All rows are made from the same 9 directions, up to rounding. Whole rows:
[[  0  18  21  23  -4 -17  39  -1  -4   4   7   2 -40   7   9  10   5  11
    5  16 -11]
 [ 27  32 -35   7 -14   2 -11  29 -33 -18   4 -22 -18   0   6 -13  24 -23
   17   5  20]
 [ -8 -59   3 -17 -21  -1  -5  20 -24  -7  48  -7   6  -6  -7  19 -11   3
   -7 -12  -2]
 [-21 -32   7  26   3 -28  10  32  14   5   6  27  41 -31  30  19 -40 -38
   -3 -23 -14]
 [-14  -3   1   3  21  -3  12 -33  17  -4  -6   2  17  21   0   0 -12   9
  -19  -2 -12]
 [ 37  21 -33  14  14  -5  44  23 -19  20   8 -12   5 -16   2  -1 -11   5
  -11 -10 -11]
 [ 16  26 -50   4 -30 -28  17 -13 -55 -11  22 -22 -11 -36  10  21  20  13
   29  -9   7]
 [ 17  32 -12  -5 -12 -16  -5   5  -8  35 -30  19  20 -71   4  19  -3  11
   34 -14  -1]
 [ 34  14 -33  22  10  24  59  14 -33  -2  48 -16   3 -14 -14  17  -9  27
  -33 -13 -19]
 [-18 -45  23   7   1  -2   9  19 -10 -21  43   5  19  24   0  30 -29  -6
  -30  -2 -23]
 [  8   5 -15 -13  34 -11 -21   0  23  14 -43   2  47  21   7 -22 -22 -24
  -12  -6  -4]
 [  0 -10 -33  29  15   9  79 -33  19  20  26 -10 -19 -30   2 -20   0  28
  -20 -24  -2]
 [ 53   4   9 -25   6  24  -3  62 -28  24   8 -13  -6  17 -27   1  -7  11
  -16  13  -9]]

Rows cut short, each followed by the rest of it:
[ 14 -29 -14 -37  -4  26 -15   2 -18  16  20   0  40 -33 -30  19 -13  32]
[-13 -22  -7]
[ 28  30  16   9  17  23  44   7  19  55 -17  25  -1 -52 -18  10 -13  42]
[ -7  -6 -20]
[  4  10 -49  -9 -23 -20  19 -45 -26   3   9 -26 -28 -31   3  -8  31  26]
[ 30 -10  20]
[  0 -18 -29  29   6 -22  48  10  11   6  13 -19 -30   2  27 -37   2 -27]
[ -1 -10  13]
[  1 -16 -29  24 -15  12  17  21 -30 -44  56 -30 -30  22   6 -11  18 -22]
[-11  -1  15]
[  6 -42 -18  -5  14 -40  53  -3   9  42   6 -15  -9  -2  15 -22 -21   5]
[ -7 -15  -6]
[ 15  -8 -32  14  -9 -22  52   5 -32   4  38 -24 -24 -10   9   3   2  10]
[-1 -9 -3]
[-26 -41  31   9  -9 -17  26  -5  16   4  20   1 -41  15  10  -6   0   1]
[0 7 0]
[  9   0 -57 -22 -13 -39  -9 -25 -49 -19  12 -36  14  13   9   5   9   0]
[14 -8  7]
[ 28  13 -25  -5  -1  10   0  24  27  47 -40  -8 -38 -39   4 -65  28 -17]
[33 -7 40]
[ -7  11  32  43  16  -4  31  29  18  -3   3  24   4   6  16  17 -26 -19]
[-18   6 -24]
[-15  38  32   4  18  12 -40 -19  19 -32 -34  14  14  53  -3   5   3 -11]
[-10  26  -7]
[  9 -19 -34 -29  -7   2 -17  -8   7  20 -14 -24 -19  -9  -3 -48  24  -5]
[20 -9 34]
[ 17 -17  47 -11  -7 -40  17  54  -4  51 -13  14 -23  -6  10  14 -23  -1]
[ 17  14 -18]
[  2  -4  -3 -13 -19  32  27 -41   1  18  20 -12 -54 -30 -28 -12  36  58]
[ 9 -1 16]
[-11 -39  15  -3  -2  18 -12  26  42  25 -11  12 -14 -22   2 -38   2 -23]
[  8 -10  23]
[ 19  -2  -1   1   2  38  15  21 -17  10  31  16  39 -46 -26  39 -23  31]
[-25 -20 -23]
[ 18  42 -31  27  19  29  -6  20  21 -12 -26  -7  -4   4   8 -46  17 -38]
[-2 -1 24]
[-13  22  26  33   1 -39  -3  27   1 -19 -16  15  -1  23  34  15 -13 -44]
[ 11  17 -11]
[ 30 -16 -18   5  -2   8  42  34 -44  -1  57 -19   1   0 -12  24 -16  18]
[-28  -8 -20]
[  2 -21 -36 -11 -11  30 -32  13  -6 -14  15  -8  23 -27  -9 -15   9 -17]
[  1 -22  24]
[-21 -63  29 -12 -17  -3   4  15   6  23  28  23  15 -43  -4  28 -25  13]
[ -1 -19 -12]
[-26 -52  -4 -15   9  11  14 -45  32   6  13 -14 -16  19  -9 -35   6  16]
[-17  -9  12]
[-25 -27  32  10  19 -21  32 -17  34  26  -6  25  18  -6  10  15 -34  11]
[-15  -8 -27]
[ -6   6   2  13 -14 -48   5  10 -18 -10  -1  -5 -18  13  28   9   1 -23]
[22 11 -1]
[ -9 -31 -24 -26 -28 -33  -1 -29 -26   3  17 -23 -19 -10   4   0  16  15]
[26 -7 14]
[  0 -13 -13 -27 -11  34  -8 -34 -11   4  20  -1  15 -35 -32  16   9  47]
[ -5 -16   1]
[ 24  -1 -17  -4 -20  12  21  21 -25  26  23   2  -3 -65 -12  18   1  26]
[ 11 -18  -1]
[ 41  25  43 -46 -15  36 -59  50 -37   3  -7   1  -8  26 -41  24  12  21]
[ 4 33 -4]
[  7 -22  21 -20  21  23  -9  10  15   4  -1 -10  -7  53 -19 -23  -4   2]
[-28  14  -2]
[ 14 -15 -47 -14 -27  -4   6   2 -23  18  16 -15  -7 -61  -1  -9  17   9]
[ 27 -26  23]
[-15  -3 -10  52  10 -14  27  28  22 -17   6   5  -3   0  36 -20 -10 -54]
[-5 -9  5]
[ -6   7  46  49   9  41  54  23  32   8  23  28 -34 -19  -7   8  -6  14]
[-25   5 -16]
[ 15  21  -7  37  37  11  41  22  41  29 -25  16  11 -18  12 -26 -20 -19]
[-19 -12  -7]
[-34 -18 -18   6 -15  -8 -18 -32  -8 -43  21  -6  14   3  11   8   8 -14]
[  4 -10   9]
[  7  27  -5 -17 -27  55 -47 -10 -22 -32  11  -9 -19  -8 -32   2  44  19]
[13 10 25]
[ 10  12  17 -11  -5 -30 -21  25 -19   4 -17   5   9  14   9  20 -11 -12]
[ 14  14 -11]
[-11   5   2 -27  -5  35 -42 -38   2 -11  -6  11  32 -17 -28  18   8  30]
[-2 -6  1]
[ 39  -4 -11 -33  29   5   3  14   0  26 -17 -31 -11  56 -16 -40  -1   5]
[-21  13   2]
[ -5 -14 -21  12   4  26 -39  38  -5 -45  18  -2  43  13   5  -5  -9 -51]
[-19 -12  10]
[ -6  13   7   7 -34 -41   4  -1 -56 -25  30   3   0 -13  12  64  -3  13]
[ 21   7 -20]
[ -9  43  15  27   0  51  30 -45  32   9  -6  25 -25 -52 -21   5  24  49]
[ 0 -2  0]
[ 41   5 -11   4  33 -12  65  22   7  60 -10  -4   1 -11  -1 -12 -28  19]
[-21  -8 -22]
[  6  -7   8 -10  19  21 -45  43  32  20 -38  26  55 -21  -1 -13 -25 -36]
[ -5 -14   3]
[-18  25 -34  26  33 -36  16 -46  43   1 -51  -4  11  17  36 -44  -1 -33]
[ 5 -6 10]
[ 24  -3 -22  11   1  -6  17  45 -22   8  17  -1  22 -25   7  12 -20 -15]
[ -6 -15  -9]
[-17 -11  42   9  -3 -10  -9  25  48  33 -38  30 -21 -23  17 -22  -3 -26]
[25  4 11]
[  8 -20 -20   5  22 -51   4  37 -12  -3  -4 -11  42  37  31  -1 -40 -49]
[-15  -6 -16]
[ -3 -30  -5 -41   2 -10 -20 -28 -19  -8  11 -21  15  41 -15   6  -4  20]
[-12   4  -6]
[-17   5  18  -2 -16  30  11 -44   8   4  13  15 -18 -39 -23  20  18  51]
[ 5 -3 -1]
[ -4 -20  10 -46  -1 -18 -14 -38   9  36 -25  -2  -2   0 -13  -6   2  34]
[14  2  1]
[-11 -32 -38  11  21   0  50 -41  14  -2  27 -24  -2  15   3 -27  -4  11]
[-30 -19   1]
[ 36  16  27  -3   7  19  22  42   2  38  -7   5 -28  -5 -17  -4  -2  18]
[-5 13 -9]
[  4 -15 -63 -20  -6 -55  16 -37 -32  14   4 -23  31 -27  16   8  -9  11]
[ 16 -27  -1]
[ -8 -28  42   6  14  57  -3  27  33   4  16  26  14  -3 -24   4 -18   6]
[-36  -4 -11]
[ 34  -1  -8 -22  10  46  -7  22  -1   2   5 -34 -43  49 -28 -51  28   4]
[-18  18  23]
[-14 -41  19 -13  17  -4 -15   5  13 -14   7  -8  12  61   0 -11 -18 -18]
[-27   8  -7]
[ -3  57  21  10  23  22   0 -40  36   5 -46  16  -9  12 -10 -10  13  20]
[-2 18 -4]
[ -1 -18   2  22   1  12  30  23  32  20   3  -1 -43 -16   9 -42  10 -18]
[ 4 -5 20]
[ -4  22   8  26  -1  56  33 -24  26   3  13  12 -33 -38 -21  -7  23  35]
[-8 -4  7]
[ 38  10  -5 -13  26  34  -7  40  14  32 -23   2  21  -4 -18 -23 -12  -4]
[-18  -4  -1]
[ -3 -15 -21   7 -12  11 -13  21 -20 -25  30  -1  27 -20   2  15  -6 -17]
[ -5 -17   3]
[ 19  24  52  -4  12  23   1  27  11  21 -18  16 -18  19 -19   8  -5  18]
[-10  26 -16]
[  0  -9  55  -6  21  24 -11  24  13   2   0  23  26  32 -19  26 -31   9]
[-35  14 -31]
[-27  -1  42   5 -15  16 -11 -17  12  -5   5  33   7 -30 -10  38  -3  23]
[  4   1 -12]
